The rows are grouped in 3 ways, from coarse to fine. Each group lies inside one group of the grouping before and may be the whole of it. The rows also spread widely along 12 directions, which tell nothing about the answers.
(in the rows, 128 means zero)
Some rows, each with its group in each grouping after it:
[ 73 116 142 153  95 118 161 115 176  98  81 146  93 153 151  94  85  90
 133  66  96 125 115 131 135  75 116 104 148 127 146]  j_356 j_288 j_130
[104 134 146  82 141 127  91 114 123 129 122  79 153 124 160 144 114 132
  94 127 112 155 123 123 110  55 136 105 176 125 155]  j_351 j_828 j_478
[125 179 145 138 160  94 101 158 120 103 122 122 161 123  90 102 150 182
 144 184 114 113 122 144 145 140 102  93 112 156  76]  j_730 j_762 j_155
[ 75 119 145 143 126 163 138 150 126 108 165 153 135 155 164 110 124  62
 120 134 142 104 134 141  97  96 113 147  67 158 132]  j_356 j_288 j_93
[ 87  89 134 134 114 115 135 161 163 115 108 139 112 146 157 106 112  64
 136  79 107 110 153 108  94  77 142 146 112 142 172]  j_356 j_938 j_655
[144  91 119 137 166  77 121 122 139 130  85 129 142 135 126 146  94 113
 119  98 126 125 161  89 103  61 130 128 105 173 134]  j_730 j_962 j_653
[132 168 133 110 166 112 125 123 162 125  91 130 133 114 100 144  92 148
 141 130 131 159 124 148 141 139 142 122 163 113  92]  j_351 j_758 j_457
[130 165 158  97 143 138 127 151 139 112 120 140 142 121 124 129 131 148
 138 131 137 151 106 142 107 136 145 153 141 110 140]  j_783 j_624 j_735
[147 166 158  96 142  97 104 121 106 128 124  75 179  81 109 167 130 171
 141 136 151 144  99 145 150 130 126  88 192 151 113]  j_356 j_938 j_236
[167 106 123 132 122 109 101 146 108 149 127 100 159 128 116 143 131 117
 149 151 109 136 143 106 126 112 129 119 129 164 126]  j_351 j_596 j_328
[ 85 117 147 130 129 164 148 142 137 112 139 158 127 167 156 109  98  68
 114 124 135 118 113 149 116 101 111 144  91 140 138]  j_783 j_281 j_120
[117 140 142 111 161 116 131 126 164 121 113 149 127 122 126 108 111 131
 114 141 134 120  98 149 150 148 115 106 121 130  73]  j_351 j_596 j_629
[136 140 160 132 129 114 135 138 109 107 141 128 171 120 120 146 140 131
 152  95 157 110 136 129  94 112 121 124 106 166 132]  j_356 j_995 j_220
[143 105 123 100  98 103 135 125 176 129  78 110  99 146 120 111 154 122
 162  58 116 134 113 126 155 147 160 128 178  81 127]  j_730 j_962 j_981
[154 150 110 160 134 172 107 103 102 124 149 138 156 152 135 132 122 131
 138 181 126 182 143 123  90  86 109 143 101 130  96]  j_783 j_624 j_662
[127 137 146 140 126 102 155 152 151 124  97 144 123 124  92 142  98 105
 175 101 143 122 127 147 149 151 131 131 130 145 122]  j_356 j_894 j_931
[118 113 151 123 142 137 142 138 128 140 143 110 161  94 151 157  92  75
 117 115 162 144 103 141 117  88 131 127 134 169 154]  j_783 j_281 j_51
[158  89 107 127 138  94 103 107 112 135 123 109 136 176 119 119 139 105
 128 128 139  95 156 115 163 138  97 103 111 151  52]  j_356 j_938 j_421
[184 121 135  75 132  78  88  95 143 103  86 106 139 142 127 101 197 210
 122  68 100 128 142  76  92 109 146 110 159  90 106]  j_351 j_596 j_509
[156 112 116 133 124 102 113 134 153 130  93 133 124 138 117 107 126 133
 143 131  97 144 134 111 134 132 132 119 135 124 108]  j_351 j_828 j_947
[138 122 145 146 119 121 150 134 126 120 124 130 145 144 112 130 119 103
 154  98 146 117 120 147 139 130 113 118 123 156 115]  j_783 j_281 j_422
[135 135 129 136  99 174 152 139 128 132 107 160 128 176 109 176  82  91
 186 112 134 170 140 143 102 115 144 180 120 124 166]  j_351 j_758 j_739
[113 115 147 138 104 125 142 138 139 107  94 136 128 161 138 114 105 106
 142  81  97 132 136 115  99  70 127 134 134 138 176]  j_783 j_281 j_422
[131 136 146 117 125 123 127 178 129 116 126 127 135 163 107 117 153 109
 165 109 126 110 148 135 114 145 145 158 119 121 142]  j_783 j_624 j_735
[154 127 136  95 103 161 102 126  69 128 140 117 161 184 128 172 145 130
 156 136 141 141 147 117  95 107 125 166 119 133 154]  j_356 j_938 j_655
[ 71 194 159 140 128 151 136 141 124 111 143  82 156 133 108 144 107 104
 165 103 134 140 136 182 123  81 127 113 178 127 146]  j_783 j_281 j_120
[122 134 149  96 124 110 118 132 119 119  93 121 137 170 117 128 107 142
 123 133 107 116 110 143 164 126 110  97 154 139 120]  j_351 j_758 j_457
[119 120 122 152 129 152 144  99 152 124 129 129 132 129 151 129  93  83
 128 101 139 163 125 136 112  77 124 127 133 127 118]  j_783 j_281 j_120
[131 132 131 133 149 122 116 144 133 142 114 126 149 110 125 144  77 113
 126 172 115 155 119 132 135 108 124 116 134 164 122]  j_351 j_758 j_739
[113 111 135 121 119 137 154 140 165 130 111 139 121 136 137 143  94  73
 144  83 139 140 122 144 125 115 150 142 138 127 149]  j_351 j_758 j_457
[ 92 126 142  92 118 145 141 102 167 113  99 124 101 165 156 103 109 101
 111  79 121 140 100 150 144 109 129 125 172  79 122]  j_783 j_281 j_422
[155 111 144 106 129 123 128 130 137 128 115 153 142 122 140 130 120 136
 116 139 138 140  86 128 136 143 123 120 117 143 117]  j_351 j_828 j_478
[185 139 152 116 156  85 118 114  96 115 111 117 189 120  97 177 140 184
 144  96 162 128 144 114  93 105 124 111 124 170 119]  j_351 j_828 j_947
[133 133 124 100 118 155 118  70 112 132  95 126 126 192 135 149  79 137
 110 149 117 162 101 146 167 107  95 101 161 113  89]  j_351 j_758 j_739
[139 116 141 109 133 142 124 133 144 121 118 175 128 112 162 113 109 130
 106 170 127 159  82 110 113 134 127 152 101 136 127]  j_356 j_288 j_130
[ 43 147 134 169 128 133 144 153 184 105 115 135 107 144 139  85  82  67
 136 110  89 119 143 160 130  79 123 103 130 132 124]  j_351 j_758 j_457
[173 133 111  98 185  86  80 134 176 132  95 136 129  91 120  95 141 176
 115 164  95 162 141  84 106 142 154 138 130 103  74]  j_351 j_596 j_509
[125 115 150 122 108 147 151 165 134 142 130 143 137 108 133 167  96  71
 163 124 153 150 111 139 115 129 149 169 119 152 180]  j_356 j_894 j_931
[127 125 143 107 106 118 124 141 138 123 105 124 126 140 127 119 125 121
 148 110 111 132 118 126 138 132 133 129 152 120 140]  j_356 j_995 j_220
[106 104 125 144 103 157 137 153 150 121 103 166 102 177 153 100  92  75
 136 133  86 154 131 115 104  85 131 164 109 120 171]  j_783 j_624 j_662

New rows. What belongs after each?
[200  62  79 133 127 131 108  80 115 152  98 130 132 191 132 162 107  96
 135 110 127 164 183  76 100  86 132 155 103 133 103]  j_351 j_758 j_739
[ 98  85  83 181 140 125 119 144 185 175 140  80 110  80 160  99  69   6
 120 166 101 171 129 136 174  90 139 102 168 144 102]  j_783 j_624 j_662
[150 174 153 116 161 138 134 135 120 132 115 141 164  94 102 170  74 151
 143 170 153 180  91 153 133 135 125 141 145 150 126]  j_783 j_281 j_120
[145 152 161 124 101 119 132 147 101  80 107 154 148 213  85 125 180 170
 186  68 118  84 170 120  75 119 119 146  87 130 139]  j_351 j_596 j_328
[136  77 133  95 137  70 123 136 140 140 101  80 131 127 130 147 128  84
 130  56 142 104 151 105 140 107 153 122 165 148 143]  j_356 j_288 j_93
[ 91 178 127 116 165 126 114 155 150 121 126 112 122 153  90 108 141 121
 156 149 130 113 141 172 156 162 131 131 130 101  67]  j_730 j_962 j_981
[155  88 117 132  89 120  96 140 116 135 126  87 135 161 138  88 163 104
 141 132  82 128 138 104 143 116 124 112 149 130 124]  j_783 j_281 j_422
[157  84 150 115  78 104 161  96 142 130  99 117 129 114 146 147 124 109
 139  50 153 132  78 128 160 125 127  93 170 141 140]  j_356 j_894 j_931
[164 113 132 116 164 105 101 191 128 161 140  98 168  63 125 151 120  97
 138 171 135 161 131 108 111 124 166 155 141 165 158]  j_783 j_624 j_662
[ 79 153 153 109 130 124 121 139 140  92 111 125 121 168 132 105 135 126
 136  92 112 110 148 130 103  94 129 135 133 112 138]  j_356 j_288 j_130
[119 145 134 129 151  56 112 149 176  96  82  86 118 145  90  71 163 142
 156  50  90  94 182 115 129 116 146 101 171 102  97]  j_783 j_281 j_120
[113 106 122  98 118 160 129 114 139 140 115 114 112 179 147 132  94  68
 123 114 127 151 120 142 150 111 132 149 157  98 131]  j_783 j_281 j_120
[167 169 150 104 161  89  98 116 102 101 103 102 169 144  88 133 156 201
 141 113 129 125 151 119 111 119 118 112 149 130  93]  j_783 j_281 j_422
[ 85 159 143 111 157 127 104 191 171 135 146 102 139  77 129 110 131  97
 140 156 110 139 130 144 109 125 164 141 147 120 137]  j_351 j_596 j_328
[ 84 163 188 102 106 117 152 192 157  93 116 129 145 101 124 120 155 140
 163  81 133 113  84 159 111 123 153 130 149 130 197]  j_730 j_762 j_155
[ 69 192 193 113 122 117 125 129  89  81 104 115 158 163 116 142 105 172
 133 114 108 108 126 152 114  57  90  88 150 157 166]  j_356 j_894 j_931
[126 122 155 147 122  62 123 141 127 108  91 101 158 123 114 118 123 151
 136  89  94 103 137 115 127  75 112  65 153 179 144]  j_351 j_828 j_947
[137 129 135 129 157 124 117 137 136 121 123 144 143 128 132 106 113 123
 114 160 123 136 121 124 122 124 114 130 105 146  97]  j_783 j_281 j_422
[102 129 150 177 145 110 162 140 159  96 131 168 143 128 125 110 112 100
 137  87 153  92 133 150 107 105 107 102  69 176  99]  j_351 j_828 j_478
[131 159 149 141 121 137 104 167 121 110 142 148 158  98 133 106 136 154
 149 190 106 150 111 123  97 123 120 134 105 155 136]  j_356 j_938 j_421
[162  86 140 156  52 123 131 173 101 146 134 113 145 128 123 128 142  89
 182 145 105 127 106 119 158 146 122 115 130 179 165]  j_356 j_894 j_931
[124 151 130  97 167  96 116 131 125 155  91  92 133 119  88 174  59 115
 139 160 138 149 119 154 198 147 128 114 190 143  96]  j_356 j_288 j_93
[214 115 133 146  72  98 109 141  73 145 133  73 184 111  90 165 170 155
 202 124 130 138 124 115 151 148 124  95 168 179 131]  j_356 j_938 j_655
[131 124 135 116 151 109 128 132 123 135  79 139 139 159 106 166  56 116
 131 135 119 140 140 127 135  99 120 129 130 161 136]  j_351 j_758 j_739
[136 160 121 123 142 140 104 122 137 126 122 118 138 140 112 123 127 143
 143 156 115 157 137 140 129 133 129 123 142 109  82]  j_351 j_758 j_739
[134 135 128 149 138 120 101 112 126 120 161  91 167 109 141 105 160 130
 117 140 129 124 129 136 128 106 112  71 130 153  67]  j_351 j_758 j_457
[156 132 133 157  80 122 127 163 150 112 100 158 127 124 117  83 154 162
 174 145  79 149  96 114 127 143 130 124 121 132 140]  j_730 j_962 j_653
[125 188 155 126 147 157 135 119 126 103 128 160 150 129 121 129 110 163
 129 163 146 160  89 163 121 128 105 127 124 123  99]  j_783 j_624 j_662
[105 145 139 137 116 140 151  94 146 112 108 131 131 153 128 145 100 117
 145  77 139 146 122 157 122  88 120 109 151 117 122]  j_351 j_828 j_947
[ 93 174 151 156 143  95 144 112 172  76  78 175 106 139 113  62 101 175
 122 134  99 111  96 147 163 138  80  72 123 132  52]  j_356 j_288 j_130
[140 121 132  99 132 145 125 125 137 133  78 146 125 150 137 153  65 117
 127 130 105 190 125 106  99  79 145 175 149 115 184]  j_783 j_281 j_120
[125 135 102 182 106 138 154 179 190 138  96 157  85 146  82  87  93  67
 206 138  94 154 136 153 170 184 143 157 133 105  99]  j_783 j_281 j_51
[172 100 114 130 139  88 108 146 143 156  94 131 132 112 109 120  95 127
 135 178  92 147 113 107 168 149 123 110 135 160  97]  j_351 j_596 j_509
[106 129 114 196 125 133 153  87 165 111 106 141 118 138 144 108  74  91
 132  99 112 159 135 135 119  54 106  98 130 136 102]  j_783 j_624 j_735
[135 118 119 128 100 117 106 150 110 114  92 146 111 225 102  99 133 127
 164 146  81 102 163 113 147 141 104 138 106 128 109]  j_356 j_938 j_655
[148 147 121 122 142 114 118 145 163 100 103 158 114 175  94  86 165 148
 160 112 116 111 158 130 122 177 138 143 101  94  64]  j_351 j_758 j_457
[177  90 116  88 128 124 122 109 125 138  93 133 131 173 127 167 134 123
 142  83 149 148 143  97 102 109 153 175 121 114 144]  j_730 j_962 j_653
[100 145 130 149 143  98 106 143 195 103 145 100 131  81 144  45 188 131
 124 110 104 115 130 136 119 126 140  77 143 105  66]  j_351 j_828 j_947
[153  98 126 106 139 115 131 118 156 145 112 113 130 109 140 125 114  99
 117 109 145 149  99 127 154 137 138 121 157 124 103]  j_783 j_281 j_51
[131 124 128 111 151 135 102  94 105 122 149  95 154 166 144 120 143 114
 101 128 145 118 140 134 128 100 103 109 124 131  74]  j_783 j_281 j_422
[123 142 128 124 126 131 106 118 121 119 107 117 141 146 129 139 108 129
 146 120 102 159 163 106  87  69 133 143 140 122 150]  j_356 j_995 j_220
[ 97 168 134 109 133 142 145 120 166 109  86 153 106 160 110 126  97 135
 148 124 130 154  99 166 153 136 125 137 145  88 106]  j_730 j_762 j_155
[185  81 128 111 129 102 107 137 107 151 137  96 172 105 137 156 157 119
 131 124 150 132 118  99 119 114 141 125 121 173 139]  j_730 j_962 j_653
[132 152 126 125 152 122 117 131 134 153 112  96 151 100 105 172  66 111
 145 159 129 174 123 153 158 117 139 112 179 146 115]  j_351 j_758 j_457
[109 127 137 129 104 136 142  91 123 107  92 131 116 211 127 111  98 116
 128  94 110 119 121 148 158  99  88 101 145 119 103]  j_783 j_281 j_422
[153 164 170  79 152 120 133 108 101 109 110 115 169 140 103 175 125 171
 136  88 173 134 114 147 118 122 124 130 157 131 125]  j_783 j_281 j_422
[115 173 124 153 159 108 101 132 132 123 104 107 147 131  95 126  89 146
 144 168  92 147 156 139 139  98 112  93 150 146  87]  j_351 j_758 j_739
[124 127 151 122 131 142 140 123 132 114 133 159 151 114 153 146 110 116
 125 119 159 140 103 130  94 105 122 141 103 153 140]  j_356 j_938 j_236
[162 131 138 132 155 112 145 108 110 139 109 150 156 142  91 175  75 131
 138 146 164 126 107 151 166 146  91 106 109 178  72]  j_351 j_596 j_328
[116 158 136 108 173 140 106 162 140 126 133 141 142 101 129 137 110 120
 132 175 136 160 139 121  88 124 152 177 109 130 130]  j_356 j_288 j_130
[170  85 137 139 113  92 142 121 130 128 100 152 133 133 125 126 117 119
 136 116 137 116 107 111 155 144 106 107 105 169 104]  j_356 j_894 j_931
[111 160 131 139 117 153 121 149 145 121 118 142 129 127 126 112 122 135
 155 165 100 166 109 138 115 113 134 142 126 118 139]  j_730 j_962 j_981
[149 143 139 139 117  93 122 141 131 108  61 146 132 163  89 130 101 170
 167 113  81 142 147 109 117 102 124 122 138 140 148]  j_351 j_828 j_478
[175 104 127 100 125  73 106 143 137 143  84  96 138 107 110 145 131 139
 156 103 118 140 135  98 141 135 154 125 177 137 138]  j_356 j_938 j_655
[126 101 149  97 144  85 111 171 113 110 123 136 131 181 117  89 164 116
 119 130 128  50 140 119 152 169 109 124  85 159  90]  j_356 j_288 j_93
[145 159 113 126 163 134 103  99 143 116 143 115 152 115 127 125 164 155
 133 140 154 160 135 130 102 116 133 128 117 104  63]  j_730 j_762 j_155
[118 172 152 118 152 151 144  95 144 103 146 156 146 129 126 125 132 152
 123 123 169 129  93 171 125 142 104 108 108 119  55]  j_351 j_596 j_509
[154 167 177 149  90 101 141 140  66 110  99 100 184 143  81 170 111 179
 181 112 117 130 108 147 145  90  95  78 176 189 173]  j_783 j_624 j_662
[135  92 134 122  98 117 146 107 154 115 132 109 128 158 140 117 171  94
 143  29 158  99 128 141 132 125 134 102 137 115 101]  j_351 j_828 j_478
[123 127 136  82 117 132  93 149 117 130 124  90 138 171 129 126 148 117
 135 128 103 125 143 130 132 122 144 131 159 111 137]  j_351 j_758 j_457
[135 153 131 164 127 151 135 107 159 104 130 152 140 103 144  95 124 140
 134 129 121 174 109 128  94  97 121 121 120 121 105]  j_783 j_281 j_120
[121 152 147 117 158 119 120 112 147  88 107 157 143 142 137 108 128 165
 107 115 122 127 132 123  88  95 119 116 104 128 100]  j_351 j_758 j_457
[118 125 138 128 140 124 121 155 141 127 132 124 137 122 140 101 122 102
 118 153 119 131 110 137 139 122 122 118 131 140 117]  j_783 j_624 j_662
[115 145 157 109 121 134 129 107 134 105 106 140 145 132 149 131 111 157
 113 113 120 152  94 135 107  82 118 107 146 128 147]  j_351 j_828 j_947
[139 112 125 148 123 115 139 100 152 113 112 143 126 151 129 114 124 120
 134  88 135 123 125 134 135 117 113  99 116 133  83]  j_351 j_828 j_478
[121  99 127 163 134  91 133 155 158 135 117 135 132  94 132 107  92  81
 135 142 122 119 116 127 158 125 113  98 117 181 107]  j_356 j_938 j_421
[148  99 134 119 113 117 149 148 173 139 102 121 121  98 138 136 116  87
 153  75 135 163 108 121 122 120 170 150 170 116 169]  j_783 j_624 j_662
[144 153 167 156 152  84 143 171 119 122 149 117 190  53  94 155 126 130
 168 120 170 109 122 147 123 142 124 102 115 205 119]  j_356 j_995 j_220
[134 148 155  85 147 137 117 128 107 139 111 123 152 126 125 147  81 142
 106 186 131 157  72 151 170 137 105 116 158 144 118]  j_783 j_281 j_51
[141  74 102  99 136 115 100 116 171 124 105 138 102 149 172  88 149 101
 104 101 110 134 152  77  95 106 150 156 113  95 110]  j_356 j_938 j_655
[189 154 161 137  68 107 126 127  84 101  77 134 169 151  91 150 149 226
 187 111  93 152 100 107 112 101 113 108 151 158 179]  j_730 j_962 j_653
[133 153 146 120 126 142 124 122 110 122 145 118 161 132 123 140 144 144
 138 146 153 131  91 160 146 134 109 107 127 145  97]  j_730 j_962 j_653
[148 122 155  50 111 161 110 119 103 134 136 104 150 150 155 143 151 132
 111 128 147 150  80 136 133 136 135 144 164 103 145]  j_783 j_281 j_51
[149 142 135 115 125  93 124 140 127 122  77 132 131 160  82 130 118 163
 159 142 113 128 109 138 177 154 112 111 144 134 106]  j_730 j_762 j_155
[109 122 121 159 100 121 127 132 127 125 105 109 132 159 121 124 105 102
 155 132  96 138 130 134 149  79 110 102 141 149 138]  j_730 j_762 j_155
[167 167 133 128 147  94  94  91  98 109 113  87 171 151  87 147 154 196
 149 110 130 132 161 127 121 102 110  82 152 135  72]  j_351 j_828 j_478
[190 103 120 135  95 127 139 120 119 143 113 127 145 139 109 164 138 126
 177 101 149 153 111 124 136 139 137 139 132 142 130]  j_730 j_962 j_653
[190  78  99 137 107 116  67 149 101 157 125 108 146 120 147 105 140 123
 131 215  69 168 135  60 125 117 131 135 120 161 131]  j_356 j_288 j_130
[188 109 122  83 166 104  84 168 108 158 159  89 166 129  97 143 189 117
 150 157 159 102 155 119 135 192 150 148 108 141  74]  j_351 j_596 j_629
[142  90 125  95 144 148 136  80 114 153 146 105 154 148 154 190  93  66
 100 103 194 137 112 153 149 109 122 118 134 148  95]  j_351 j_758 j_457
[127 157 147 113 103 109 114 146 114  91 123 109 134 196  90  94 198 153
 181  77 115  78 166 136 128 158 122 121 131 101  95]  j_356 j_995 j_220
[130 124 149 162 111 146 174 135 119 109 155 162 157 144 117 155 130  81
 176  71 187 103 139 151  96 130 117 147  69 166 122]  j_356 j_995 j_220
[150 127 174  82 116 155 157 102  89 112 126 166 161 178 131 186 115 143
 125  96 192 119  79 160 124 135 103 133 102 151 134]  j_351 j_828 j_478
[ 64 165 171 109 117 133 135 176 146  95 100 165 116 153 129  97  97 132
 137 149  97 112  96 158 139 130 111 129 128 130 152]  j_356 j_938 j_655
[197  67 100 106 163  78  88 172 182 161 124 109 136  51 143 103 180 110
 128 133 127 151 134  69 105 156 192 161 119 129 115]  j_730 j_962 j_653
[156 133 125 172 121 133 126  72 117 119 156  91 169 112 139 120 143 129
 131 109 149 147 117 139 132  88  96  68 144 151  66]  j_783 j_281 j_120
[ 96 184 158 128 107 112 129 128 146  83 102 113 135 140 112  92 157 181
 154 102 104 122  98 158 143 112 112  81 166 109 115]  j_730 j_762 j_155
[158 142 153  85 180  71  92 117  66 128 127  68 195 156  85 181 144 165
 122 118 167  86 160 136 141 118 104  85 141 176  82]  j_351 j_828 j_947
[ 94  62 127  31 157 128 111 132 183 142 116 136  87 166 191  86 129  62
  50 121 135 103  93 130 160 158 145 143 127  80  97]  j_351 j_828 j_947
[131 119 117 155 151 105 154 129 180 132  83 151 108 123 113 124  68  88
 143 108 131 154 126 136 149 122 133 131 140 129 104]  j_783 j_624 j_662
[167 130 136 107 151 120 113 149 127 139 117 117 158  98 123 161 119 130
 141 135 140 174 130 109  93 107 158 160 146 137 159]  j_783 j_624 j_662
[127 134 142 124 130 135 112 119  79 114 147  89 168 187 121 141 144 113
 136 106 137 108 164 133 109  79 107 119 124 148 122]  j_783 j_281 j_120
[177  56  94 118 113 134 117 136 141 189 121 107 127 122 140 161  98  49
 147 146 126 171 125 105 149 131 158 155 144 141 139]  j_351 j_596 j_629
[112 118 115 127  98 178 156 134 154 167 104 143  99 124 135 175  27  45
 163 158 132 207  85 158 172 137 147 171 171 119 161]  j_356 j_288 j_130
[177  95 112 119 147  69  92 110 162 152  82  80 146  64 141 130 106 142
 108 125  95 176 124  83 134  87 152  84 193 145 120]  j_351 j_758 j_739
[ 92 115 122 132 166 116 133 134 192 131 125 131 116  91 155 101 112  79
 106 120 140 133 115 137 127 108 143 123 116 128  99]  j_730 j_962 j_981
[178 125 139  94  83 119  75 160  56 141 136  68 174 158 107 153 180 156
 174 157 105 129 141 108 135 136 130 128 164 147 155]  j_356 j_938 j_655
[128 193 166 107 157  99 115  76 114  87 103 114 166 142 104 133 135 219
 120 108 132 118 115 148 127  96  89  61 155 134  71]  j_351 j_596 j_629
[156 139 157  75 128 114 154 154 153 150  81 136 130 100  91 187  77 131
 164 113 159 164  68 166 179 188 158 142 188 123 150]  j_351 j_828 j_478
[135 122 129 126 100 153 119 143 109 126 120 149 132 172 127 137 111 109
 158 154 116 145 130 124 120 122 118 157 110 136 143]  j_356 j_938 j_421
[ 74 165 130  98 140 127 111 142 173 117  93 118  96 170 112  96 112 118
 140 124  84 130 143 150 143 124 138 129 166  75 105]  j_351 j_596 j_328
[158 179 169  92 154 102 110 115 102 105  94 113 183 120  99 175 121 211
 139 111 136 150 129 124  90  91 130 111 160 146 142]  j_351 j_758 j_739
[110 150 144 119 140  66 127 120 180  92  45 128 112 136 112  96 119 179
 135  65  83 126 130 112 124  82 134  97 169 110 133]  j_730 j_962 j_653
[165 119 161  82 133  83 124 118 119 108  65 133 140 162 115 128 119 178
 118  90 114 121 111 104 135 115 117 114 155 135 141]  j_783 j_281 j_120
[156 150 127 186 134  72 114  79 134  88 104 100 163 128 102 109 159 188
 156  58 100 121 182  97  81  47 106  59 135 151  79]  j_351 j_596 j_509
[ 92 108 147 129  86 111 107 172 114 129 144  62 149 139 143 100 170  91
 143 115  91  94 126 133 141  88 129  89 156 157 166]  j_730 j_962 j_981
[ 91 107 123 130  56 164 110 152 155 135 148  88 116 119 180  88 150  66
 151 125  83 160 108 127 126  94 151 126 177 101 174]  j_356 j_938 j_421
[ 91 116 111 124 169 159 103 123 132 149 145 114 132 142 163 121  71  54
  86 190 122 156 135 137 131  83 115 140 117 137 101]  j_783 j_281 j_422
[141 113 137 125  79 168 166 138 116 140 108 142 123 183 110 170  83  72
 184  99 144 155 109 156 149 139 131 167 146 127 167]  j_783 j_281 j_422
[ 59 190 157 109 152 176 121 103 142  83 133 171 125 144 168  94 106 152
  85 172 123 148  92 154 101  92  98 127 106 106  98]  j_356 j_288 j_93
[135 145 146 112  88 160 124 117 116 110 132 136 142 144 143 125 146 144
 149 121 123 153 106 131 106 121 125 136 136 108 139]  j_356 j_995 j_220
[147 115 144 116 103 171 142 104 101 116 149 152 155 177 147 151 137 114
 131 110 164 127 109 144 109 120 112 135  92 143 119]  j_351 j_758 j_457
[151  71 134 113  91 107 149 138 115 125 117 113 127 192 113 150 158  72
 173  32 160  81 160 119 132 137 141 150 121 142 142]  j_356 j_288 j_93
[152  72 109 114 106 186 113 155  86 186 177 109 160 139 158 186 112  36
 139 189 157 167 111 129 128 117 143 180  99 166 166]  j_730 j_962 j_653
[107 162 141 122 136 147 131 119 137 109 117 133 128 156 130 119 114 127
 130 126 129 147 118 153 126 105 118 126 144 106 111]  j_783 j_624 j_662
